The same things were measured in two ways. Each way mixes the same 12 hidden numbers, adds some noise and spreads widely along 6 directions of its own, which tell nothing about the thing.
In the rows, zero is written as 128.
Some things both ways: the first way, then the second way.
[100 146 160 167 180 182  90 142  69 146 128 101  86 115 125 222  57  92
 127 149 106 126 107 100 162  87  94 148 107 157]
[152  93 157 115 137  89 119 130 131 100 132 139 104  67 187 147 144 143
 124 106 172 130 109 115  97 191 177  97 144]

[115 160  83 110 103  90 129 108 159 193 115 143  92 159 150 135 180 132
  87 141 181 212  90 134  66  80  85 148 121 153]
[ 94 101 190 125  75  90  98 120  86  73  85 139  83 125 153 118 111 147
 184 153  81 166 173 161  90 113 165 145  83]

[161  78 147 166 112  71 139 139 182 114 169 151 114 143 133 126 122 146
 153 165 128 145 134 127 116 171 140 139 116 132]
[118 109 195  93 115 144 132  67  97 168 151 124 142 148 113  98 165 113
 167 126 116 178 122 169 178  81 131 162 143]

[116 105 147 130 138 127 127 138 121 131 139 110  95 138 136 163  98 135
 145 132 120 142 124 125 118 142 126 156  83 150]
[107 135  85 140 121 165 134 140 119 116 125 110 166  84 138 122  93 129
  96 139 112 129 135 103 114 109 109 108 132]

[ 92 175 142 152 134 171  70 107 101 161 135 100 102 134 115 197 106  85
 122 137 104 132 122 104 132  75  96 132 119 164]
[159 147 175 120 108 139 125 136  90  60  87 106  81 107 139 105  66 180
 121 183 163 149 174 164  70 151 145 178 130]

[166 147 124 194 218 162 114 175  61 146 100  55 193 170 107 102  78 107
  91  50 136  92  76  71 115 130 140  85 118  82]
[ 74 150 108 112 121 195 155 112 110 174 162 111 168 146 114  85 129 119
 117 110 103 117 144 129 134 127 117 141 125]

[162  55 147 168 144  66 145 108 169 109 162 142  88 127  64 166 136 123
 146 185 116 118 130 113 167 161 148 119 159 128]
[120 141  78 139 110 118 112 137 138 102 114 186  59  89 123 187 148  95
  60 156 163 187 105  97 163 109 129 111 147]

[152 107 109 136 153  96 101 160 187 102 110 147  94 161 119 186 129 112
  82 168 154 187 121 144 119 109 123 105 134 134]
[107 109 127 121 118 146 122  86 139 183 175 124 152 110 138 115 161 106
 141  94 144 110 113 140 143 146 164  93 111]

[151 105 136 161 157 108 141 142  47  74 157 127 187 170  91  79 139  70
 176 137  99 114 129  99 115 158 177 106 138  79]
[109 101  62 166 160 120  98 204 121 113  70 126 113 114 143 178  88 172
 102  75  93 101 147 104  81 102 161  92 110]

[142 167 145 167 134 145 102 186 116 127 115 156  82 107  92 225  98  79
  91 149 111 157 142 137 144 108  46 133 150 125]
[127 159  92  85 133 177 147 156 137 179 122 118 144 135 102 129  53 121
  53 119 153 129 149 129  82 107  96 127 124]

[161 141 126 172 144 111 130 110 110 130 161 143 145 127  86 137 153 140
 160 115  77 109 127 107 110 129 123 163 153 110]
[129 140 160 101 152 135 180  87 130 156 134 133 148 187  79 112 144 128
  89 119 175 134 118 146 154 145  82 172 132]

[116  45 109 134 142  88 175  91 134 165 129  85 142 149 169  80 167 205
 165 145 127 164  81  99  55 149 132 156  91 167]
[110 181  84 149  84 152 130 121 123 120 143 122 124 131 106 121 171  79
 122 197 105 151 139  97 171  88  89 127 134]

[169 163 139 160 115 101 146 159 113 165 128 171  91 159  81 153 120 117
 125 121 120 143 104 163 117 133  43 144 105 111]
[158  90 217  90 132  72 122  51 125 118 134 151 101 157 102 113 177 133
 145 155 171 194  89 152 185 135 133 170 154]

[115 128 120  82 102  59 112  51 175 108 162 152 101 155 118 129 184  93
 169 181 131 144 140 144  90 112 141 122 113 141]
[127 160 172 151  88 139 103 114  42  72  97 137 100 160 138  95 119 125
 137 192 113 168 141 123 124 133  97 177 151]

[141 131 111 153 123  97 111 115 145 138 137 113 147 153  97 117 182  98
 110 126 147 127 131 128 107 117 131 112 114 122]
[147 115 128 141 136 155 156 103 159 155 146 172 121 155  74 123 142 132
  58 104 195 147  84 137 183 146 114 145 138]

[153  96 104 141  88  59 172 104 186 145 120 142 129 185 177  66 154 166
 128 153 178 207  79 170  53 166 153 118 109 135]
[142  98  83 123 147  92  86 122 165 143 166 154  90 108  99 172 223 123
 100 141 160 169  69 116 182 119 194  70 168]

[116 124 136 113 128  97 127  75 151 129 133  96 107 125 112 146 139 102
 150 175 112 113 126 118 114 130 129 109 142 132]
[156 166  94 140 121  81 103 159 125  66 119 107 104 149 118 107 147 131
 135 212 115 137 131  81 130 145 112 127 158]

[145 147 110 137 114 118 104 113 183 140 130 131 111 123 100 164 166 106
 100 102 133 156 145 148 102 108 121 127 123 137]
[143 167 117 156  97 146 147 138 127  70  78  97 105 126  99 128  87 152
 100 200 141 154 182 136  94 102  95 165 105]

[175 136 114 166 192 139 149 145 139 126 107 111 121 100 151 163  72 144
 115  97 146 150  84 125 110 129 145 134 138  98]
[ 75  62 178  97 123 110 152  58 122 167 149 141 116  96 168 162 208 111
 129  53 142 151 109 118 102 179 145  99 123]

[153 115 102 116 114  80 135 133 149 128 117 161  58 110 142 166 175 154
 110 131 148 198 120 112  85 156 121 127 142 132]
[139  86 183 126  81  98 137 121 160 106 132 145 106 135 129 117 160 139
 153 137 127 134 134 126 110 149 144 115  88]

[138 185  89 130 125 110 133  83 115 171 136 136  97 142  93 134 172 113
 105 110 142 165  97 102 109 102 162 144 174 110]
[ 51 106  82 129 138 110 143 157 131 109 103 190 125 137 115 169 132 134
  46  93 114 153 115 105  96 144 135  91 104]

[186 134 133 154 152 110  92 205 116  82 112 171  99 171  54 177 125  58
  86 111 128 159 147 136 144 149 114  78 135  90]
[113 119 136 139 111 165 133 112 127 162 144 114 164 153 104  93 131 131
 137 115 109 127 137 147 136 105 134 130 104]

[171 133 105 202 182 144 142 135 122 145 111  34 200 139 131  63 134  92
 129  93 135  89  85  86  80 137 147  61 125  78]
[142 139  79 135 149  78 115 131 165 149 146 119 128 183 105 158 241  92
 133 157 111 152 100  58 163 109 126  91 147]

[123 114 138 150 142 127 133  92 145 110 153  88 138 113 129 136 109 110
 168 152  95 114 132  98 114 137 178 126 152 123]
[156 153 113 104 132 136 145 139 136  98 113  99  65 106 110 142 126 156
  94 171 169 147 154 119 113 136 116 161 161]

[ 96 143 125 151 141 173 103 132 100 114 131  85 126 141 135 172 120 118
 149 174  60 136 129 110 100  91 126 156 134 148]
[ 47  94  86 167 132 121 109 107  96 126  84 106 150  92 140 177 122 136
 124  85  85 109 150 127  89 101 127  86  83]

[156 132 131 183 120 110 137 156 152 133 135 118 111 103 113 170 114 132
 108 148 120 127 131 110 133 147 115 134 162 111]
[ 99 106 178  62 133 159 180  76 139 220 166 108 186 184  67  62 107 132
 117  71 133 139 130 192 132 127  98 163 117]

[145 100 141 186 140  73 147 133  59 146 153 153 171 141 145 104 139 202
 138 129 119 133  92  90 102 161 100 179 134 134]
[128 137 119 117 132  84 106 196 123 109 103 119 123 137 139 125  93 146
 161 128  93  89 167 154 102 105 165 111  99]

[102 153 143 172 138 162 104 145  66 187 118  69 121 130 160 154 102 164
 127 122  91 127  91  55  93 128  75 139 122 159]
[154 171 103  71 132 177 147 158 155 147 164 110 144 148  83  81  89 146
  90 179 153 105 143 130 126 122 122 141 137]

[ 77 125 145 168 135 150 102  95 119 184 140  89 124 103 157 181 109 110
 122 164 139 143 109 100 130  75  81 153 105 186]
[139 134 121 142 124  90 110 174 111 102 108 130 114 120 164 149 153 117
 138 134 108 150 134 112 107 119 154 102 140]

[136 144 136 153 148 115 101 135 120 122 139 116 138 125 124 158 115 116
 113 119 132 120 129  97 123 124 130 134 137 124]
[ 89  93 180 113 124 161 155  99 102 159 137 130 157 145 127  88 118 150
 142  67 112 113 135 164 127 140 128 152 112]

[151  81 149 154 175 111 170 121 129 146 120  96 126  92 103 165  87 150
 126 125 124 112 104 120 141 149 110 140 131 131]
[ 89 166  99 142  83 117 140 117 107 100 121 117 100 122 121 129 177  81
 129 175  86 177 146  96 149 107  72 138 148]

Other things, the second way, with their names:
k353: [146 153 112  98 111 187 132 142 141 132 138 161 101 116  99 118  75 129
  82 162 162 113 128 118 171  99 108 152 132]
k13: [161 155 190  94 124  68 119  84 108 118 118  62 160 175 127  79 122 122
 197 197 126 128 162 151 106 130 108 160 113]
k799: [133 165 163  79 111 155 135 153  98 135 131 103 140 155 132  68  71 137
 155 155 108 117 178 163 100 113 131 168 119]
k246: [125 127 103 125 114  82 132 157 143  59 120 129  98  82 132 132 150 135
 130 172 105 146 129 100 148 125 118 119 154]
k661: [150  89 151 116 132 116 150 110 165 124 143 141  97  76 132 143 156 144
 131  99 170 112 112 138 175 141 143 130 136]
k893: [124  91 158  96 122 154 161 124 140 165 133 136 117  97 149 138 111 134
 102  62 151 119 132 125  99 146 120 124 123]
k515: [146 147 169 104  88 105 117  92 106  60 112 108  49  96 126 123 133 144
 130 218 168 177 155 145 102 158 130 165 146]
k789: [ 47 114 108  94 120 183 148 104  92 159 123 153 113 117 107 150 101 128
  45  91 129 135 128 112  92 140  80 124 129]
k178: [190 151 120  81 156  83 131 154 180  87 130  70 137 115 132  95  89 169
 166 194 150  71 158 110 124 143 142 141 120]
k288: [176 170  75 106 165 118 131 167 154 129 164  99 123 151 107 117 171 137
  94 170 168 101 110  81 128 175 127 110 181]
k307: [142 159 182  84  94 165 143 109  89  96 127  99 112 115 120  80  93 141
 147 200 126 154 165 151 135 102  95 195 153]
k937: [121 137  57 143 138 109  91 155 140 109 122 156 101 122 120 182 177 110
 105 166 115 153 107  72 171  80 153  93 141]
k644: [152 140 159  96 106 109 146  99 146  94 157 127  92 149  89  92 183 132
 141 201 146 144 118 113 182 145 100 165 158]
k349: [211 185  50 134 152 123 116 194 181 136 149  97 133 147 105 113 109 128
  84 171 179  90 117  81 126 152 123 102 160]
k578: [129 103 120 159 109 206 131 111 136 162 141 126 120 126  86  94  87 164
  98  86 152  95 124 146 145 137 122 147 118]
k161: [189 130 213  71 127  80 163 138 142 102 140  89 156 160 111  37  95 164
 179 162 136 112 148 172 130 153 108 181 141]
k93: [176 153 119 119 130  83 121 178 163 123 131 151  94 170 130 158 187 107
 123 164 151 123 125  89 128 131 154  99 122]
k244: [152  88 110 143 178  89 124 148 169 123 116  94 204 131 135 112 105 172
 151 101 111  96 119 112 129 116 161 102 105]
k906: [172 141  93 108 153 118 151 187 175 133 132 114 107 137  99 124 120 154
 103 121 150 105 135 122 139 128 127 135 152]
k359: [137 133 141  84 117 202 164 110 144 154 187 169 100  83 123 148 182 116
  65 141 205 146 105 130 152 143 157 117 154]
k64: [131 162  69 116 125 160 153 182 160 164 124 116 115 162  64 125 107 125
  80 129 112 146 153 132 137  69  95 140 136]
k636: [ 78 132  83 151 141 103 118 153 108 133  98  77 163 166 121 138 150 135
 148 118  54 122 164 113  80 100 125 100 105]
k389: [124  82 186 146 107 106 109 109 117 112 116 146 123 117 149 134 149 142
 175 117 121 129 132 162 137 112 180 119  87]
k400: [136 141 122 175 110 186 116 111  86  84  83 151  87  93 120 166  99 148
  54 169 184 186 133 138 115 110 135 152 134]
k230: [120 120 148 110 159  99 150 145 109 140 146  94 200 164 151  90 172 129
 173 105  75 102 125 101 127 137 114 116 147]
k968: [102  76 109 159 142 106 105 121 138 112 104  97 164 130 108 113 115 178
 164 108  78 112 136 139 139  93 155 117  95]
k672: [147 150 146 145  92 146 128 128 108  94  94 127 104 106 118 120  77 132
 118 170 143 159 159 163 135  89 114 165 120]
k779: [130 132 132 153 106 103 124 159 114  78  91 115 113 160 116 133 163 137
 154 179  67 158 154 105 127  76 109 138 127]
k825: [113  90 145 113 135  97 112 131 131 133 122 131 114 113 134 126 111 158
 146  87 132 107 136 172 114 142 181 115 102]
k597: [137 148 135  51 141 106 179  70 196 167 195  85 189 160  75  67 168 112
 137 177 155 126 120 126 169 144 100 139 126]
k450: [128 122 118 116 140 121 107 152 130 110 123 104 158 101 166 112  85 158
 145 135 123 101 152 129  79 141 190 102  98]
k426: [148 156  68 155 132  82 159 163 203  67 119  84 133 142 106 112 153 156
 124 185 131 115 157  86 107 162 132 120 102]
k860: [ 62 128 131 143  69 165 130 129  84 101 114 176  89  73 181 151 130  97
 117 119  98 157 149 109 116 121 135 120 109]
k493: [ 77 131 149 135  80 168 110 156  62 116 120 135 124 147 134  85  91 146
 135 127  75 125 163 160  73 133 144 131 106]
k505: [ 94 178 148 116 118 133 121 132  47 118 129 114 180 183 139  70 118 105
 148 169  77 133 146 127 110 130  99 146 139]
k6: [143  96 104 168 127 104  92 192 135  84 124 171 106  84 183 161 154 143
 125 111 128 104 105  89 117 154 205  62 122]
k9: [152 126 148 114 120  99 140 118 133 129 170 124 141 120 125 101 189 105
 131 144 141 154  94 122 159 153 116 113 176]
k625: [110 173  97 136 126 204 162 145 100 179 158 109 214 161  95  83 111 104
  82 124 112 110 129 135 131 104  74 121 142]
k989: [165 154 148 128 138  91 132 147 134 112 147  51 205 176 132  44 145 148
 209 173  91 102 157 141 114 140 154 134 121]
k612: [ 83  67 224 125 116  81 126  40  79 138 131 142 175 117 156  89 133 120
 164  71 132 172 104 202 131 165 153 132 111]
k904: [ 61 105 110 113 102 130 119 137 113 152 137 177 161 153  98 125 136  96
  90 119  67 177 103 117 138  80 106  88 121]
k66: [142 153 133 105 116 147 106 177  99 126 123 137 104 155 103  87  71 150
 112 149 125 147 146 173 114 113 155 153 142]
k641: [167 139 147  83 122 174 121 101 126 170 160 139  73 122 103 134 131 128
  78 144 216 143 115 146 129 149 142 141 159]
k965: [146  61 140 134 152  94 120 127 163 114 102 163  84  94 140 178 122 170
 111  75 176 105 111 126 133 149 173 113 104]

Some of these things the first way, each followed by its name:
[117 187  99  96 119 112 104 107 166 143 125  83 130 144 151 119 152 112
 115 117 149 134 124 109  69 105 149 119 126 114]	k644
[144 111 130 150 161 123 160 163  72 130 128 124 140 110 169 131  97 153
 145 114 138 153  99 106  89 150 111 168 102 115]	k893
[114 185  83 120  91 103  76 104 243 131 155 133  95 175 127 162 169  67
  73 172 209 164 141 188 124  45 170 150  91 129]	k612
[123 123 118 141 155 122 135 132 105 156 147  77 154 146 158 100 131 169
 166 129 103 112 101  71  69 127 124 163 106 127]	k178
[130 186 118 110 127 129 123 117 139 111 124 114 106 106 144 172 110 121
 130 146 104 134 128 118  92 123 138 139 173 106]	k789
[124 168 138 125  97  95 109 130 140 131 168 141 119 105 147 160 131 135
 128 128 148 116 150 122 116 135 122 176 115 124]	k161
[132 153 101 141 138 139 149 121 104 144 111 117 153 148 130 110 137 102
 122 110 124 169  98 139  73 106 121 126 130 118]	k636
[114 124 144 121 114 108 121 116 155 127 141 137  90 113 154 183 100 119
 123 156 157 156 129 156 127 126 124 158  94 154]	k9
[149 144 118 148 147 123 127 110 141 128 123 104 119 149 131 133 113 130
 137 129 119 129  97 126 101 138 160 113 131 112]	k515
[114  68 145 112 101  69 104 108 203  88 129 109 102 113 124 180 157 117
 124 211 112 136 170 126 117 151 113  95 145 166]	k578
[118  97 112 114 157  81 129  82 188 188 125 120 102 108 168 164 133 185
  85 125 198 178  87 113 100  92 107 164 108 178]	k860
[108 112 149 158 146 115  92 155  78 118 161  85 129 150 124 138 138 133
 163 170  77  84 136  34 115 149 120 130 130 128]	k353
[119  90 159 133 132  92  95 134 168  84 171 138  95 101 116 212 108 133
 137 186 104 129 175 104 153 135 143 166 145 153]	k661
[117 142 119 162 125 109  91 118 164 133 140 103 130 130 138 165 138 127
  94 179 142 136 127 106 126  94 129 136 155 145]	k825
[142 114 138 150 124 104 139 166 109 120 129 114 128 174  85 120 136 110
 135 138 100 129 129 123 109 160 116 117 115 112]	k968
[132 163 149 144 138 149  95 171  59  97 138 145  99 142  60 175 120  34
 141 113  81 130 159  95 140 136 116 104 143  97]	k779
[155 114 135 142 157 115 112 163  85  91 139 169  94 184  59 156 128  60
 136 124 108 164 126 122 138 138 147 107 118 105]	k989
[136 159 133 166 146 129 107 154 115 162 121 121 143 120 126 172 123 131
  94 115 126 124 115 118 111 101  49 149 118 136]	k965
[100 168 158 157 145 164  80 151  94 140 148  74 129 135 147 164  78 105
 142 121  97  91 131  72 122 120 114 147  98 135]	k307
[177  93 113 157 100  41 164 114 225 128 146 127 178 101 140  86 165 140
  94 123 195 144 138 143  94 174 160 110 152 107]	k64
[160  91 113 137 142  76 180 132  94 152  97 133 182 167 157  61 154 161
 130 105 168 163  66 168  50 149  68 127  64 123]	k349
[133 144 139 135 132 107 130 149 105 131 129 152 144 122 111 157 113  98
 101 122 144 154 135 137 124 115  80 145 135 126]	k906
